The rows of a group lie close to one hidden flat surface of 9 dimensions, which passes through zero. Surfaces can cross.
In the rows, 128 means zero.
Known rows, each followed by its group:
[115 129 141 135 145 127 135 132 102 128  80  73 150 178 100 126 134 191
 140 128]
z_935
[152  89 119  99 134 138 133 136  75 170 115 125 125 137 126 123  94 168
 163 151]
z_884
[162 115 155 201  90 133 209 140 119 104 188  81 155 146  78 117  70  83
 115 173]
z_95
[115 134 117 107 120 145 137 109 137 135 141 136 118 131 123 176 155 127
 150 117]
z_884
[130 178 126 142 134 142 138 102 133 123 104 111 129 148 126 156 142 167
 127 124]
z_390
[159 139  93 128 164 141 103 123  81 118 134 145 140 140 120 113 130 165
 144 127]
z_330
[134 130 114 120 141 145  68 127 138 121 129 157 155  93 162 119 179  64
  93 111]
z_390
[120 150  90  96 149 140 152 101 107 160 171 107 134  77 125 130 108 196
 188  98]
z_95
[150 133 163 129 116 108 149 133 119 119 118 104 119 141 126 149 128 129
 142 150]
z_935
[141 120 136 130 128 132 115 141 118 121 114 120 149 121 132 126 145  97
 108 136]
z_935
[166  67 111 163 162 111 142 145  88 136 148 135 112 179  87 143 124 117
  84 105]
z_815
[165  60 135 179 157 120  96 149  88 121 177 152 136 142 126 126 160  46
 119 114]
z_815
[ 95 161 141 111 105 165 130  94 173 102 126 106 149 145 122 174 182 110
 157 138]
z_95
[121 145 135 131 128 134 126 116 135 117 136 106 144 122 127 128 141 129
 147 129]
z_330
[152 149 161 138 126 101 138 121 153 120 125 121  97 161 133 132 117 139
 121 139]
z_95
[144  90 133 161 138 130  92 149 118 107 123 128 162 124 132 120 172  45
  73 123]
z_390
[ 95 172 102 159 126 121 142 128 117 115 144 159 116  58 141 136 126 142
 137  90]
z_884
[125 138 140 146 138 118 128 107 171 100 110 109 109 153 122 136 142 131
 112 122]
z_884
[119  92 150 125 113 109 126 159 140 138 144 122 144 142 116 108 129  79
  99 125]
z_390
[134 121 130 117 135 148 125 101 158 115 100  81 138 136 124 138 149 126
 130 151]
z_884
[141  93 113 161 155 103 140 136 108 129 125 145  84 153 107 147 120 143
 104 103]
z_815
[110 200 158 115 123 148 134  86 162 127 150  78 165 148 122 205 219 111
 139  86]
z_812
[121 100 123  99 140 139  91 125 115 118  98 146 116 152 136 141 157 140
 168 147]
z_812
[172 134 138 112 117 115 137 131  84 180 110 189  72 136 155 174 105 155
 140 142]
z_330
[ 90 135 114  96 114 129 134 130 133 157 132 148 119  82 144 125 113 151
 154 110]
z_330
[124 129 133 135 124 112 134 156  97 187 185 163 151 135 116 148 145  88
  77  56]
z_812
[109  93 102 168 153 136 109 127 106 102 106 139 123 106 124 187 203  82
  97  85]
z_884
[131 112 150  87 138 112  76 111 192 120 140 161  93 181 148 126 166  97
 138 130]
z_812
[132 129 141 110 138 142  74 125 155 109 113 100 172 111 153 109 186  72
 109 131]
z_884
[147 128 122 159 156 112 163 122  84 135 128 102 111 130 105 159 121 173
 135 106]
z_95
[122 131  81  75 102 165 107 128 128 145 200 196 153  70 145 134 141  67
 140 122]
z_330
[136 105 127 172 105 162 178 133  84 114 165 103 168 144  78 193 154  74
 120 134]
z_815
[ 90 139 111 144 153 129 140  92 154 131 152 131  97 158 114 141 127 183
 167  87]
z_935
[150 134 132 128 142 125 106 135 111 128 128 127 142 123 139  98 118 130
 131 135]
z_330
[127 101 139 131 149 124  98 116 137 133 141 154 100 192 133 117 131 148
 181 133]
z_815
[ 93 110 122 123 133 150 108 125 143 131 156 116 170 144 114 113 157 101
 133 105]
z_935
[130  90 112 126 129 133 137 159  88 131  63 109 152 184  82 163 152 123
  38 123]
z_95
[108 111 148 121 102 157  84 144 145 112 129 135 181 125 145  96 154  56
 137 159]
z_815
[154 150 159 180 138  99 155 117 149  92 116  88 105 125 122 145 134 120
  99 125]
z_815
[136  53 144 104 152 107 102 149 121 100  94  76 132 140 119  85 126 136
 163 167]
z_390
[133 109 139 129 118 127 117 152 123 138 122 132 146 110 139 107 121  90
 102 136]
z_330
[ 99 138 101  89  71 147 172 153  77 169  88 191 108 145 107 209 117 157
 108 137]
z_95
[141 143  99 113 138 150 113 117 107 120 152 145 142 124 126 131 143 134
 149 125]
z_330
[135 116 118 156 106 136 178 144 128 109  97  87 143 135  92  91  60 145
  86 177]
z_812
[108 131  96 138 148 139 126 118 116 132 100 131 126 137 116 131 129 170
 114 107]
z_935
[ 89 101  73 110 111 106 114 171 133 154 178 252  89  83 139 109  98  87
  77  81]
z_884
[114 123 132 136  88 109 190 128 169 146 190 171  72 154 103 151  75 116
 114 123]
z_390
[144 101 176 168 122  91 150 163 104 135 164 108 134 122 123 102  98 106
 145 134]
z_390
[109  84 133 116 103 124 157 131 149 128 152 138 105 167  96 184 148  88
 122 126]
z_935
[125 124 111  79 105 133 138 130 127 134 104 155 101 117 129 201 161 111
 112 136]
z_935
[160 102 101 116 150 105 102 140 111 158 196 179 108  47 162 119 135  80
 123  83]
z_95
[166 172 115 156 136 138 139 131  60 115  62 114 140  82 146 150 128 161
 113 148]
z_935
[114  48 105 109 144 127 130 152  76 121  99 105 130 117 107 135 132 148
 173 145]
z_390
[160 165 168 191 142 105 142 108 106 125 201 126 117  84 152 169 157  99
 183  91]
z_812
[ 94 123 175 111 125 116 151 143  84 144 121  53 164 135 108 166 166 162
 207 114]
z_390
[160 130 146 136 127 124 120 131 129 125 133 129 132 143 134 118 124 104
 115 148]
z_330
[125 109 142 167 150 116 108 110 134 113 154 167  80 135 149 157 157 112
 180 109]
z_815
[142  93 138 138 139 119 101 140 162  91  77 103 130 161 124  73 113 112
  75 167]
z_812
[108 116 112 113 138 130  98 130 173 119  94 118 142 138 121 120 165  93
  42 101]
z_812
[119  99 105 103 137 130  90 126 128 127 133 178 103 101 156 133 147 109
 154 126]
z_812
[143 102 126  75 132 110  79 174  75 188 154 200 134 138 149  92 118 129
 146 117]
z_884
[143 134 131 111 126 138 123 118 139 113 136 113 137 110 139 106 115 130
 160 160]
z_390
[117 144 153 109  80 141 102 151 139 126 110 172 144 126 159 127 139  76
 121 164]
z_95
[113 129 133 125 120 138 129 119 151 117 127 125 129 144 121 148 148 109
 128 131]
z_815
[131 104 116 153 126 120 162 144  88 136 108 139 107 151 100 170 122 140
  97 122]
z_95
[138 138 138 114 119 140 125 129 118 124 129 119 144 126 135 116 121 139
 170 158]
z_812
[119 117 131  50  94 125 133 132 162 134  91 132 109 161 116 180 154 115
 101 153]
z_935
[ 98 128 100 119 118 130 147 117 191 107 179 127 125 131  99  77  84 134
 125 130]
z_330
[110 150 142 124  91 130 160 119 172 118 133 128 113 130 126 120  91 136
 139 158]
z_815
[138 149 157 115 102 124 126 152 137 130 141 117 168 155 118  79 104 112
 102 150]
z_884

New rows. What belongs after each?
[ 91  69  66 133 142 165 129 143  67 134 120 140 159 105  93 187 186  92
  96  86]
z_95
[154 150 159 177 168 111  92 104 134  86 121  92 129  88 169 129 179 108
 156 117]
z_812
[107  93 102 136 126 129 128 145 115 135 116 170 105 127 123 126 108 128
 114 128]
z_95
[ 74 184  67  85  90 187 168 123 101 159 115  99 202  23 119 150 125 145
 108 108]
z_812
[177 134 147 147 194  91 107 112 105 129 115  91 107 173 129 123 143 189
 143 102]
z_815
[166  96  97 141 122 158 124 159  63 123 146 151 174 137 102 123 124  79
  87 153]
z_330
[156 134 142 125 101 132 152 140  96 160 131 151 120 118 139 152 109 117
 133 149]
z_330
[130  96 119 136 120 141 127 126 139  92 117 133 113 120 128 126 123 102
 136 168]
z_812
[191 157 129 107 117 140 125 121 101 141 163 168 125 136 143 135 111 124
 147 162]
z_330
[145 100 149 133 124 125 101 140 146 114 138 126 146 156 127 114 151  62
 100 142]
z_812
[110 118 141 119 106 130 137 131 150 139 116 126 126 130 129 149 140  97
 107 129]
z_330
[102 159 122 136 152 102 137  78 198 106 180 139  65 114 136 128 119 168
 189  93]
z_330
[143 130 127 104 118 148 107 132 128 131 138 139 157 129 136 131 152  84
 111 141]
z_330
[158 149 141 152 151 100 143 108 126 129 151 125  89 121 139 137 117 160
 157 113]
z_815
[ 87 117 116 145 117 155 137 115 132 106 112 130 128 145 111 163 152 128
 148 130]
z_95
[ 93  78  94 162 145 137 124 127 134 107 142 143 114 119 115 109 119 121
 142 115]
z_95
[ 66  57  49 119 153 143 102 165  80 137  75 148 149 115  96 117 143 144
  72  84]
z_330
[148  71 124 126 130 147 145 122 100 143 133 122 121 159 108 177 147 105
 142 144]
z_884
[158 160 105 132 145 162 121 101  92 102 168 135 150 134 119 165 166 133
 168 126]
z_330
[130 149 141 152 111 113 164 134 134 120 109 109 114 124 123 108  76 161
 123 152]
z_815
[169 130 146 139 146  87 116 148 104 143 121 144 104 118 150  98 100 141
 116 126]
z_95
[172 184 174 119 108 109 144 148  82 150  96 112 141 134 146 118  93 171
 134 161]
z_95
[148 150 136 180 139 152 145 126  65 103 149  89 173 104 119 155 159 121
 171 129]
z_330
[116 155 107 137 103 152 196 105 117 134 138 127 109 141  94 179  99 175
 149 139]
z_390
[129 113 153 156 138  87 130 136 147 135 116 128  87 119 144  97  96 139
 125 122]
z_330
[129 123 152 145 150 112  83 140 119 108  51 132 116 171 142 137 169 139
 104 125]
z_95
[130 144 113 149 128 126 156 102 162  93 103 106  95  88 136 108  81 164
 144 159]
z_812
[182 100 151 137 141 103 100 174  81 150  63 130 133 161 142  70  90 141
  73 161]
z_330
[140 115 110 103 139 125  98 142 127 132 112 148 130 146 130  87 110 140
 102 136]
z_330
[127 121  99 132 117 122 138 143 109 137 156 168 117  54 142 143 121  93
 113 105]
z_815
[137 127 125 134 132 121 113 140 156 117 100 106 145 102 139  60  95 113
  72 141]
z_812
[138 170 143 150 128 140 129 112 116 119 134 110 150 116 136 143 150 126
 138 122]
z_390
[ 82 120 107 101 151 155 105 109 154 109  69  72 161 176 101 116 163 169
 114 123]
z_95
[ 85  79 145 107 101 109 127 154 161 168  69 147  98 125 142 158 143  91
  67 111]
z_330
[ 98 122 117 103 124 146 114 133 146 120 110 101 169 129 117 100 140 122
 107 128]
z_330
[104 110 131 135  96 143 128 136 166 108 136 147 136 142 123  99 106  88
 119 161]
z_95
[145 139 120  93 125 140 145 112 131 151 163 116 138 158 106 137 119 152
 143 129]
z_815
[164 125 178 145 104 119 118 144 128 139 145 135 138  95 167 139 147  45
 124 146]
z_330
[110 173 155 168 117 176 137  88 166  93 181  54 208 153 103 129 176  85
 153 125]
z_935
[137 195 156 163 128 142 102 151  84 152 102 102 214 120 143 104 159 112
  68  98]
z_390
[130  89 103 104 171 106  89 116 189 129 149 123 108 128 132  57 108 132
 101 102]
z_95
[ 90 112 148 153 126 113 129 128 145 123 129 114 121  78 147 158 170  87
 139  90]
z_330
[110 128 113 127 129 135 139 132 105 132 110 113 142 122 116 131 125 158
 136 122]
z_330
[ 76  86  82 100 105 155  94 137 154 134 159 206 122  82 151 108 130  70
 133 123]
z_95
[125 118 113  83 123 149 110 117 156 139 122 124 135 117 138 121 135 117
 130 139]
z_884
[123 101 112 153 147 137 124 127 114 116 137 119 138 117 118 153 164 101
 123 103]
z_95
[126 125 147 161 111 119 130 156  89 124  83 164 108 144 139 133 110 139
 127 151]
z_95
[ 80 180 108 132 131 127 118 126 115 118 123 153 136  93 137 156 164 148
 130  75]
z_884
[151 127  98 100 117 155 146 132  79 149 102 159 122 182  99 176 122 159
 106 151]
z_330
[126  82 101 163 110 142 171 138 126 114 126 122 126 120  98 131  95  97
  82 148]
z_884
[134 156 148  96 156 104  97 112 176 122  81  94 117 164 139  94 133 173
 107 127]
z_815
[115 128 150 141 120 132 133 111 179  94 102 102 123 194 108 141 148 122
 106 147]
z_95
[120 103 115 104 117 148 133 126 118 119 113 143 115 160 110 151 129 145
 164 161]
z_812
[122 164 140 128 116 121 167  97 176 129 157 123  91 158 115 154 115 152
 137 121]
z_812
[131 129 127 140 137 128 112 136 141 113 100  98 156 110 133  97 135 108
  79 126]
z_812
[162 130 179 157 149  85 101 113 169 115 127 138  75 138 168 141 158  95
 127 119]
z_330
[135 120 146 156 138 118 110 141 104 123 128 117 144  93 151 123 151  98
 137 119]
z_330
[151 177 119  82 167 140 113  94 108 147 130  83 157 115 134 173 196 162
 146  89]
z_815
[103 108 104 157 110 124 162 167 103 114  62 119 137 102 106 133 105 123
  42 134]
z_815
[122 131 173 120  80 117 137 134 152 164 171 159 113  44 185 163 140  42
 155 124]
z_330
[145 140 112  63 129 158  91  92 191 100 132 121 131 105 160  84 123 119
 163 183]
z_390
[120 142 197 120 121 114 138 127 134 120 127  41 168 154 116 139 163 135
 180 136]
z_390
[142 183 112  80  89 155 173 120  89 139  81 128 125  87 133 196 117 169
 139 168]
z_935
[115 122  94  70 149 137 114 110 164 146 137 112 134 124 119 116 137 148
 114 101]
z_95
[119  97 122 125 123 150 108 170  84 126  54  93 198 160  98 106 148 114
  60 148]
z_95
[134 114 147 109 106 143 126 129 154 123 145 118 150 169 113 141 153  75
 109 147]
z_884
[180 140 212 133 100 104 123 142 131 158  86 117 115 144 173 150 139  86
 108 166]
z_330
[141 138 115 151 136 122 123 128 113 133 149 154 114  86 149  99  99 133
 139 119]
z_935
[113  78 150 188 117  92 171 156 112 144 112 134  86 114 123 152 103 114
 106 111]
z_330
[164 169 121 117 104 114 181 141 147 120 121  65 163  79 105 121 101 102
  18 131]
z_815
[142 137 187 168 143  95 111 152 105 128  93  65 163  86 163  63 113 133
 142 135]
z_330
[131 101 124 136 136 124  96 129 133 128 166 174 111 106 153 129 148  79
 145 113]
z_815
[167 130 122 151 162 120 106 130  77 119 126 138 127 138 132 124 134 148
 138 128]
z_330
[128  95 126 208 167  93 138 128 141  80  75 111  78 168 102 141 134 137
  66 106]
z_884
[118 137 122 105 124 145 136 109 141 131 110 109 131 137 122 143 135 150
 136 136]
z_884
[123 117 150 174 139 120 141 136 109 110 101  79 145 139 110 132 141 130
 119 125]
z_330
[134 136 127 121 126 135 133 126 131 125 122 115 141 147 118 113 114 146
 124 145]
z_330
[119 140 128 136  70 150 184 125 136 131 186 158 123 105 119 140  78 102
 161 160]
z_95
[136 172 146  98 107 137 150 105 146 142 121 116 121 149 131 147 115 167
 157 154]
z_330
[132 115 103 156 146 140 132 116 107 102 147 139 122 145 104 175 165 113
 130 109]
z_330
[147 133 134 170 127 108 167 137  90 142 164 144 104 106 125 127  79 151
 153 122]
z_812
[157 132 183 131  66 140 163 149 146 135 138  94 171 142 122 118 103  54
  92 189]
z_330
[101 144 147 147 136 147 113 101 159  87 102  93 144 160 126 148 180 124
 154 135]
z_95
[174 187 124 134 139 134 111 114 124 101  52 118 125 100 162 129 131 149
  83 154]
z_935
[129 133 132  51  80 139 156 127 145 126  88 129 108 147 114 224 167 107
 106 163]
z_935
[134 138 148 156 120 124 137 132 138 108 141 109 141 133 124 123 133  99
 117 136]
z_884
[141 147 138 157 158  96 125 128 129 107  85  99 108 109 136 133 142 144
  88 107]
z_815
[108  82 131 128 109 104 148 151 148 150  91 146  89 150 117 128  97 122
  72 129]
z_330
[107 164 151 138 107 137 140 116 147 109 116 115 133 113 144 135 129 135
 170 148]
z_815
[148 133 118 143 136 124 185 116  97 141 138  91 119 148  85 185 128 163
 117 110]
z_95
[116 103 148 158 128 124 107 125 172  98 155 124 135 107 140 150 197  26
 105 105]
z_330
